There are 3 nested groupings, the coarsest first. Each group lies inside one group of the grouping before and may be the whole of it. The rows also spread widely along 10 directions, which tell nothing about the answers.
Known rows, each followed by its group in each grouping:
 -3 -10  -1  -7 -10  14 -12  10 -23  -6   2  -3  -7   1  14  11   7   6  -5  19   3  -3  -1   3  14 -19   6 -16 -13   6  13
tabi pura Z_226
 21 -17 -14  23   5   8   5 -29 -13  -8  -2 -10   2   1 -11   6   5 -15  -4   0  14 -25   0   3   3 -12   2  24  25   8  -9
Paz vugig Z_995
  2  18 -26 -10   6   3  14  26  29  13  37   6  26   7   3  -4 -34 -18 -23   4 -32  14  17  -7 -34  -2  -7  -5 -32   4  18
tabi zim Z_787
-20  13 -26  23  14   5   2 -11  -3   1  -2  -8   8  -1   1 -15  -5 -14 -28   4  17  -2  11  13  10 -18  -2   2  28  24  16
tabi vam Z_212
-11   0 -17   3   1   3   4   9  14  -8  24  13  35   9   5  13 -14 -24   5   1  -3 -10   6 -12 -21   2   0  25  -2   0   5
Paz gulu Z_991
-40  -2 -24  24 -10  -3  14  -4  -8  -7  -7 -22   6  25 -13  -1  -6 -17   6   6  29 -20 -14 -13  14 -11  17  29  -2  13   9
tabi pura Z_598
 16  16 -25   5   7 -13  18  -6   9   5  14 -14   7   1 -17 -10 -12 -13   1  -8  -9   9   4  14 -26   0   2  10  -7   6  -2
Paz gulu Z_160
 49 -13  15  -2  -7   0  11 -10  -4   9  30  -7 -29   8 -14  -5   4  30 -11 -10   0  -5  -7  23   2   2  12 -42  -8   5  -4
tabi zim Z_44
  9 -12  16   0 -14 -22   8  -6   7 -13  20  12   1  25   9  14  -3   8  36  -6  20 -11 -17  -2  -6  26   7  -1 -19 -10 -25
Paz gulu Z_353
  2   3 -10  10 -10 -13  13  -1 -14   7   2  -4  -2  10   2   0  -5   0  -4   6   5   2  -5   7   6  -2   2  -3 -13   3  -3
Paz vugig Z_831
 39  -2 -10   3  -6 -45  20 -16  -3   0  16  -5  -1  30   4  10   6 -11  31  -2   3  -2  -9  -7 -13   5   0  42 -42  -3 -32
tabi zim Z_965
  7   4 -14  23  10 -16   7 -23  -5  -6  -4   2   5   7   9  -5 -10 -18  -2   8  17   3   5   7  -2   3 -11  17   6   4 -18
Paz vugig Z_161
 32   0 -14  32   3   7   8 -14 -31  -3   4  -3   9  -6  15   5  -1 -15 -30  37  11  -4  24   4  11 -22 -22   0 -17   5   2
tabi vam Z_467
 34  -7  -5   9  -7   2  25  -9   2   9  35  16  15   5 -17   5  -4  -4 -20  -7  -4 -20  -4  11  -3  -2  -2   4  11   1   7
Paz gulu Z_991
 26 -19  18  -6   0  24 -13  -1 -10   0  28  40  14  -8  27  13  10   7 -33   9  -8 -17   8  10  10 -14 -11 -21  21   3   9
tabi vam Z_467
 13   9 -11   9   7 -16   1 -13  -5  -5  -2  -8  -6   2  11  -3 -10  -6  10   8   8  18   7  12 -11   3  -5   2 -16   3 -17
Paz vugig Z_995
 -4  -3  -3  20  -8 -11  16  -7   1   1  18  10   6  23   4   2 -12   0  -7   7  23 -12  -6  -2  16   1   3  -2  -6   5  -1
tabi zim Z_965
 20 -25  21  -3 -16  -3   2  10  10 -11  28   4  -2  24  11  21 -10  12  24   9   4 -17  -5 -19  -6  18   5 -13 -42 -15 -19
tabi zim Z_965
-11  32 -22  -5   4 -40  36   0  33  19   6  -1   9  18 -24 -23 -33 -13   6 -21 -12  15 -16   7 -21  25   4  22 -16   3  -9
Paz gulu Z_991
 21 -22   6 -13  -1   7  -2 -10  -3 -12  -2 -30 -17   1 -22  10  13   8  33 -18   1 -24 -17   7 -10   6  24   5   9   4 -17
Paz gulu Z_353
  2  18  -7 -19  10 -22  -2   5  -8  21 -16  10  -9   2  20 -21  -7  -2 -20   9  -9  25  -6  16  13  -4  -7  -4  -9  12  -8
tabi zim Z_44
  6  23 -21  -9   5 -22  30   3  19  21  21   9  16   9 -14 -13 -19 -13 -16 -18 -20   8  -7  14 -18   5   1  10   1   8   9
Paz gulu Z_353
-12   0  -7  12  -8 -26  18 -12   3  -5   8   5  11  26  -1   6  -4  -8  18 -11  24 -15 -20  -1   2  11  11  25   3   3 -12
Paz gulu Z_353
  6  -7   0  -5   4   7   0   6  26  -4  22   1   1   8   1   3 -18   2   6  -1  -4  -6   6  -5 -17  10   4 -13 -10  -1  -6
tabi zim Z_965
-51   5  -5  -6  18  21 -31  -3  11  -9   2  30  14 -10  27  -8  -4   0 -17 -10  15   4   5  23   4  -7   8 -20  68  20  14
Paz vugig Z_831
 -7  24 -44  11  13  -6  18  16  29   4  21 -26  23  11  -9  -8 -34 -33  -9   4 -16  13  19 -15 -41  -1  -3  18 -33   8  10
tabi zim Z_44

New rows. What belongs after each?
-11   7 -16  -2  11  -9  -8 -12   3 -18  18  -8   8   6   5   6  14  -9  27 -21  15   2  -2  16 -24  -6  20  16  25  16  -1
Paz gulu Z_353
 12  -7  13  -8   5  -4 -10 -12   0  -4  -2   5 -11   1  13  -1   4  10   5   0   4  -4  -5  12   6   6   2  -7   4   4 -16
tabi vam Z_467
-29   8  -3 -16  12  24  -6  11  13  15   0   1 -13 -11  -6 -23 -19  15 -35  -6  -5   2  -3  24  19  -8  15 -47  39  22  25
tabi zim Z_965
 12   3  -7  15   7  -7  13 -16   5   1  14   7  -1   2   0  -9 -17  -2 -16   2   6   6   6  17  -3   5  -7 -14   9   4  -5
Paz vugig Z_161
  1  11 -13   3   0  -7   6   8  -2  -4  19   2  12   3  12   5 -10  -6   0   8   3  10   7  10 -13  -1  -3 -11 -13   5   7
Paz gulu Z_353
 18  -5 -16  -4   6   7  -3  -8  -1  -6   8 -18   0  -3  -6   7   2  -9  10  -8 -11  -4   5   4 -24 -10   9  12   3   7  -2
Paz vugig Z_995
-24  23 -11 -19   7 -15 -16  10  -1   4  12  25   8   1  36  -3  -2   1  -1  -3  -4  32   4  21 -13  -3   2 -13   5  11   6
Paz vugig Z_831
 18   6 -12  14   5  -8  16  -9   6  -1  20  10  14   3  -3  -3 -15 -14  -9   5   3   2   9   7 -12   5 -10   7  -2   0  -4
Paz gulu Z_991
 17   1  -3  14   7 -10  11 -19   7  -8   2 -10  -8   2  -8  -6 -14  -1  11   0  16   0   1  13  -8  16  -3  -7   3   1 -19
Paz gulu Z_353
 -6  22 -27  20   9 -14  25  -7  14   1  10 -10  14   7 -10 -12 -27 -17  -5   0  10   8   7  10 -14   7  -3   3  -1   8   4
Paz gulu Z_353
 -3   6 -15  39  -2 -15  38 -29   1  13  -9  -8   2  16 -25 -18 -19 -12 -29  -1  24 -21 -11   5  28   1  -1  19  15  12  -6
tabi vam Z_467
-31   7  -3   4  21  -8 -19  -9  35 -19   8  17  12  10  25  -6 -16  -6  15  -7  21  10  12   3 -19  19  -3  -1  15   6 -14
tabi vam Z_212
 26   2  -7  19   1 -12  11 -14  10  -7  40   7   7  14   8   4   0   1  -2  -4  10   3  13  10 -19   0  -3  -7 -12   3  -1
tabi vam Z_212
 25   2  16 -13  20  -5 -32 -18  -5 -25   1  -8 -30 -14  24  -1   9  20  36   1  18  29  12  36 -22  14   0 -37   5   4 -29
Paz gulu Z_353
-18 -17  -7 -19 -10  -2  23   4  22  14 -12 -32  -8  23 -48  -5  -3  -5  16 -38 -16 -45 -42 -19   5   7  34  36   8   9  -4
tabi vam Z_212
 11  21 -27   6 -15  -8  24   4 -21   8  41 -30  -3   9 -23  -1  12   9  -4 -17  -2  10  -4  29 -15 -25  29 -20 -13  19  33
Paz gulu Z_160
 19  -4 -11  19   0  13   5 -16 -19  -7   6 -38 -24  -4 -21  -2   2  13   0  -2  15  -3   3  24   0 -14  15 -29   6  13   6
Paz vugig Z_995
  4   7   1 -62  16  -1 -36  25  -2   6   0  33   5 -12  46   1  12  -3   4   6 -39  32   3  10 -21 -11  -7   6  -9   3  -2
tabi pura Z_598
 -5  -3 -13   8   7  11   7   0  13  12  17  24  24   7   2  -6 -13 -17 -39  -1  -3 -20   1  -1   6 -10  -3   8  26  14  14
tabi zim Z_44
  4  -9  25 -20  -3   0  -1   1  11  -2  -9 -14 -34  -1 -10  -7 -14  32  22  -9   5   0 -18  18   5  31  15 -45  -3  -2 -20
Paz gulu Z_353
 -2 -21   8   1  -6  10   5   2  21  -1  27  19  12  20   0   7 -14   2  -6  -8   4 -26  -9  -9   1   8   8  -1   5   0  -3
tabi zim Z_787
-46  -6 -10  30   3  12   7  -7   8 -10 -47 -21  -5   6 -13 -17 -45 -17 -10  35  34 -17   0 -21  34  17 -11   1  -3   0 -13
tabi pura Z_226
-10 -10  -9 -28  14  18 -28  23   3  -7 -13  12  28 -10  32  17  -5 -28   4  20 -28  -8  10 -25 -15  -7 -12  34 -11  -1 -10
tabi vam Z_467
  7 -19   7  -6   4   4   3  -3  11   4 -19   0  -6   8  -3  -5 -22  -5  -1  11  -4 -19 -11 -13  13  14  -7  11  -9  -4 -28
tabi zim Z_787
  5   7  -3  -3 -21 -29  21   1 -12  10  29   9   0  27   5   8   5  12   7 -15   4   6 -22  13   0  -4  17  -4 -22   5   6
Paz vugig Z_995
  7 -11   3 -27   7   9 -17   9 -13  10 -34  -1 -10 -12  14  -4   3  -2  -9  13 -19  -5  -4  -2  19  -5  -8   3  -3   6 -13
tabi vam Z_212
-69  13   2   7  17  -8  -9  -9  18   4 -47   5 -15   8   9 -37 -36   5 -16   7  40   7 -14  12  42  22   4 -22  38  16 -15
tabi zim Z_44
-15  -3  -3   9  -6 -24  15 -22   7  -6  13   7   8  29 -10   2   8  -3  23 -30  31 -22 -28  11   5   9  24  26  30  10 -11
Paz gulu Z_353
  9  11 -14 -15  15  10  -5   1 -21  23 -35 -18 -22 -22  -2 -26 -11   3 -38  19 -16  17   1  23  24 -19  -8 -18   4  20   3
tabi zim Z_787
 18  13 -12   0   1 -26  16  -2  26   0  52   7   7  26   5   4  -8   0  15 -17  -3  14   3   5 -36   7   8   0 -26   3  -2
tabi zim Z_965
-17   2  12  -7   1  13   1   5  13  13   5  19  -3  -4   4 -15 -18  17 -35  -1  -3  -5  -8  17  22   4   3 -41  22  10  14
tabi vam Z_467
 40   0  -5  -2   3 -18  20 -17 -13  12  -2  -1  -2   1  -9  -5   0  -7  -6   1  -7  -3  -7  15   1   2  -8  16  -2   3 -15
Paz gulu Z_353
-24   8  -7   4   2  -9  -4  -8  13  -8  18  11   4  15  12   0  -8   4  10 -16  20   8  -4  14 -10   4  15  -8  15  10   1
Paz vugig Z_995
 -6  -9   2 -11  -1  10 -11   8  -5   6  16  16   4   5  14   2   6   6 -20  -3   1 -10  -7   8  12 -14  12 -14  16  14  13
tabi zim Z_44
 37  13 -16  28 -24 -48  63  -4   5  13  40  -7  14  41 -21   7 -21  -9   7  -2   4  -3 -12  -4 -17  18  -3  16 -63 -11  -8
Paz gulu Z_353
 27   3 -34  30  -3 -18  26 -27 -44   3  -6 -22   9   7 -10   5  20 -28  -7   9  18 -14  -6  12  13 -29  -1  49   5  16   0
Paz gulu Z_353
-13  25 -18 -17  18 -17 -19   2   0 -17   0 -24  -8  -5  18  -3   5  -2  38  -6   7  37   7  22 -33   2  13  -5  -8  13  -7
Paz gulu Z_353
  2  12 -23  12  24  -3   6 -39   2   2 -40 -46 -37  -8 -39 -37  -9  -6  -3  -9  17   3  -3  25   9  -2   6  10  34  20 -15
tabi pura Z_226
 22  19 -16  -6  -6 -27  31   9   9  14  31   1  10  14  -6  -1 -15  -5   1  -7 -18  11  -5   7 -26   9   0   2 -35  -2   2
Paz gulu Z_353
 -6  11 -10 -11  -1 -14   8   0   9   7   1  -4 -10  14  -4 -11 -11  -1   3  -5  -4  11  -8   7  -4   3   5   2 -15   7  -2
tabi pura Z_226
  5  -5   3  -2 -16 -10   8   6 -25   3   4   2  -1  11   9  11   5   6   4  10   9  -5 -13   7  16  -3   7  -8 -17   4   0
Paz gulu Z_353
 12  -9 -13   1  -7   2  18   1  -3  12  -8  -5   3   8 -14  -2 -11 -17 -15  12 -12 -17  -7 -14  10  -6  -7  24 -16   0  -2
tabi pura Z_226
 -7  -5  -1  25  -2  -8 -12 -15 -26 -19 -12  -3  -5   5  30   6  -3   0  13  28  37   7   9   7  12   3 -10  -7 -11   0 -21
Paz vugig Z_831
-17  -1  -4  -6   6  17  -9   4   1  -4 -29 -23 -22  -8  -7 -13 -20   2  -3  17   3   2   1   2  12   2   1 -20  -4   6  -3
tabi pura Z_226
-17  12   0 -21   6 -14 -11   4   7   4  -7  21  -5   7  24 -10  -9   1   0   3  -1  18  -6   8   3   5  -3  -2  -3   5  -5
tabi pura Z_226
 -5  27 -27  -7  20 -12   4  -7  -7  25  -8   9   4  -8   6 -26   1 -12 -41  -5 -10  17   2  27  10 -22  -7   7  28  27  17
tabi vam Z_212
-14  -8 -21   1  -3  14   5   6 -20   5 -25 -26  -2   0 -13  -2  -4 -16 -12  19  -1 -16  -7 -10  18 -20   5  21  -6  11   8
tabi pura Z_598
 40  -2 -11  10  -4   3   9  -1 -26   3   4 -13  -8  -2   3   3  -6  -6 -16  33  -6   6  17   1   2 -13 -19  -6 -41  -2   0
tabi pura Z_226
  0  13 -13   6  21 -10   1 -11  11   3 -22   6   8  -5  13 -15 -23 -21 -14  15  -1   8  11   1   0   7 -21  17   0   5 -19
tabi vam Z_467
 51   2 -20   1  14 -14   1 -24 -12  -5  10 -27 -14   2  -5   1  18 -12  18  -1  -4   6   9  12 -21 -16   1  28  -9  10 -19
tabi zim Z_965
 -9   8  -6  -3  23  -5  -5 -13  17  -3 -25   0  -1  -9   2 -17 -23 -12   3   3   8   7   3  13  -5  19 -11   6  22   6 -24
Paz gulu Z_353
 35 -13   7  -4  -5  14  -4  12  -9   2  35  35  24  -3  32  19   1  -4 -26  21 -19  -8  18  -4  -6 -12 -19  -9 -19  -4   7
tabi vam Z_467
 -8  21 -29  15   3  -8  16  -5  -2   6   8 -13   3   4  -7 -10 -16  -8 -15  -2   7  13   3  16  -6 -11   6  -5   1  15  14
Paz vugig Z_995
 -3   4  -2   8  -8 -25  18  -6 -13   5 -18  -7  -4  12  -1  -3 -10  -3  10  10  16  -4 -18   4  19  11   0  10 -18   1 -17
Paz gulu Z_353
 19 -17   2   0   4  13  -6  -4 -12  -1 -17 -19 -17  -5  -2  -3  -9   1  -3  21   2  -8   2   0  13  -3  -4  -6 -14   4 -17
tabi zim Z_787
-32  10 -12  -5 -10   6   6  33   3  10  14  25  27   6  24   8 -31  -8 -24  18 -11   8   2  -9   3   0  -5 -18 -23   0  23
Paz vugig Z_995
 12   6 -11  22   5   5   8  -3   2  -5  13 -17  -8   3   1  -8 -22   2 -10  19  14  10  18   8  -4   0  -6 -28 -24   3  -1
tabi zim Z_787
 11  13 -14  12   3 -19   1  -9   0 -21  32 -18   0  13   6   8   6   0  36 -10  19  16   7  16 -34   4  14  -5 -17   5  -5
Paz gulu Z_353
 18  12 -23  22 -22 -33  40 -12 -17  11  42 -12  13  35 -14   9  15  -8  -3 -18   8 -13 -16   5  -4 -19  19  30 -24  12  14
tabi vam Z_467
 14 -12  -1  -1  -7   8  -3   0 -24  -4  22  16  15   1  16  17  14  -2 -10   5   7 -13  -2  12   5 -18   4  -4  13   9  12
Paz gulu Z_353
-18   8   9 -34  -4  -7  -5  25  12  19   3  36   6   2  26  -5 -22   8 -13   1 -23  17 -11   7  -1  15  -6 -24 -10  -4  -2
Paz vugig Z_831
 -9   5  -1 -29  11   1 -15   8  10   4  -3   7  -9  -3  12 -10  -6   3   2   0 -12  16  -4  10  -9   2   3  -9   2   5  -2
tabi pura Z_598
 11  -2 -29  45 -14 -14  44 -13 -27   6   1 -16  21  19 -18   7 -11 -30 -17  22  22 -27  -6 -10  20 -10  -7  38 -18   5   2
Paz gulu Z_353
-16  15  -8  -1   1  -9  -3   5  -2  -1   4  -6   0   6  14  -4  -6   1   1   3   7  10   1   7   0  -4   7  -8 -12  10   3
tabi vam Z_467
  0  10 -15  19  -3  -9  21  -3  19   2  40  17  21  17   2   1 -24  -7 -12  -8   5   2   5   5 -19   6  -1  -4  -5   0   9
Paz vugig Z_995
  7  -3 -17   3   1  -4  30  -1  25   4   6 -19  11  11 -32  -2 -26 -19   7 -12 -11 -22  -8 -12 -19  18   3  23  -7  -2  -9
Paz gulu Z_353
 -5  22  -9 -11   2 -11  -6   5 -13   2  12  -3  -8  -4  11  -9   0  12   1  -1   1  28   1  33  -7  -6  10 -34  -3  14  12
Paz gulu Z_160
 49  -7  10  -1   2  -8  -9  -9 -16  -6  17  14   1  -1  31  14  11   1   4  18  -3   5  14   6 -10  -4 -16   1 -26  -3 -19
tabi vam Z_467
 -4  -5   8 -28   2   5  -9  19   7  10  -5   3 -10   1   8  -6 -14   9  -8   2 -15   1  -9   1   6   5   7 -21 -10   4  -5
tabi zim Z_44
 40   9 -15   2  11 -24  12 -15  -2  -2   6  -6   1   2   2   0  -4 -15  16   3  -4  13   8  11 -26   8 -12  21 -21  -1 -24
Paz gulu Z_353
  5   5 -11  -5  -5 -16  19  -2   3  15   9 -11  -8  19 -16  -9  -5   1  -2 -15  -6  -4 -19   6   4  -4  14  10 -11  12  -2
tabi zim Z_787
 -3   7 -15   8   6  -2  -6   5   8 -14  23  -8   6  11  16   4 -13  -5  10  10   8  15  15  -2 -22   0   1  -7 -26   5  -3
tabi zim Z_787
 18  17 -22  -7   8 -10   5  -4  -6   9  13  -7  -2  -3   1  -5   2  -7  -4  -8 -17  18   7  21 -24 -11   1   5  -4  10   2
Paz vugig Z_831
-10   8 -14  -2 -14 -32  10  15   3  -8  16 -18   3  34  10  13  -9  -6  39   6   5   8  -9 -20 -15   8  15  18 -60  -2 -11
tabi zim Z_965
 43  28 -21  24  14 -29  21 -27  -3  -4  18 -18 -11   0  -1 -13 -12  -3   6   7  16  33  19  33 -28   7 -14 -16 -21   5 -17
Paz gulu Z_353
 19   2 -14  -6   7 -23  -2 -15  -8   1   6  20  10  11  20   3  13 -19   6   2  -1   5  -2   3 -12 -11  -9  45  -2   5 -14
tabi pura Z_598
-28  21 -22  27  24 -10  -2 -22  24 -16  -7   0   3   6   9 -20 -32 -20   0  12  32  20  22   6 -12  11 -16   3  12   8 -11
tabi pura Z_226
 -4  -7  -4  19 -22  -3  22  -6 -24   6   6  -5  -9  21 -11   0   0   6 -18   9  22 -18 -17   4  32 -13  11  -7  -7   7  14
tabi pura Z_226
-15   8  -4  -7   4  -5  -3  -3 -21  14 -26 -17 -26  -3  -2 -19   7  14 -16   0   9   7 -13  23  32 -13  11 -21  14  23   6
tabi vam Z_212
 12  -8  10  -4  -6 -15   8 -11   9   2  13  15  -5  15   2   2  -7   9  10 -14   5  -6 -16   8  -2  14   7  -2   2  -3 -17
Paz vugig Z_995
  1   0  -1  17 -10  -4   6   3  -8  -3  30  27  24  16  28  14  -2  -3 -17  17  12  -5   9  -2   5  -9  -8  -4 -16   3   9
tabi vam Z_467
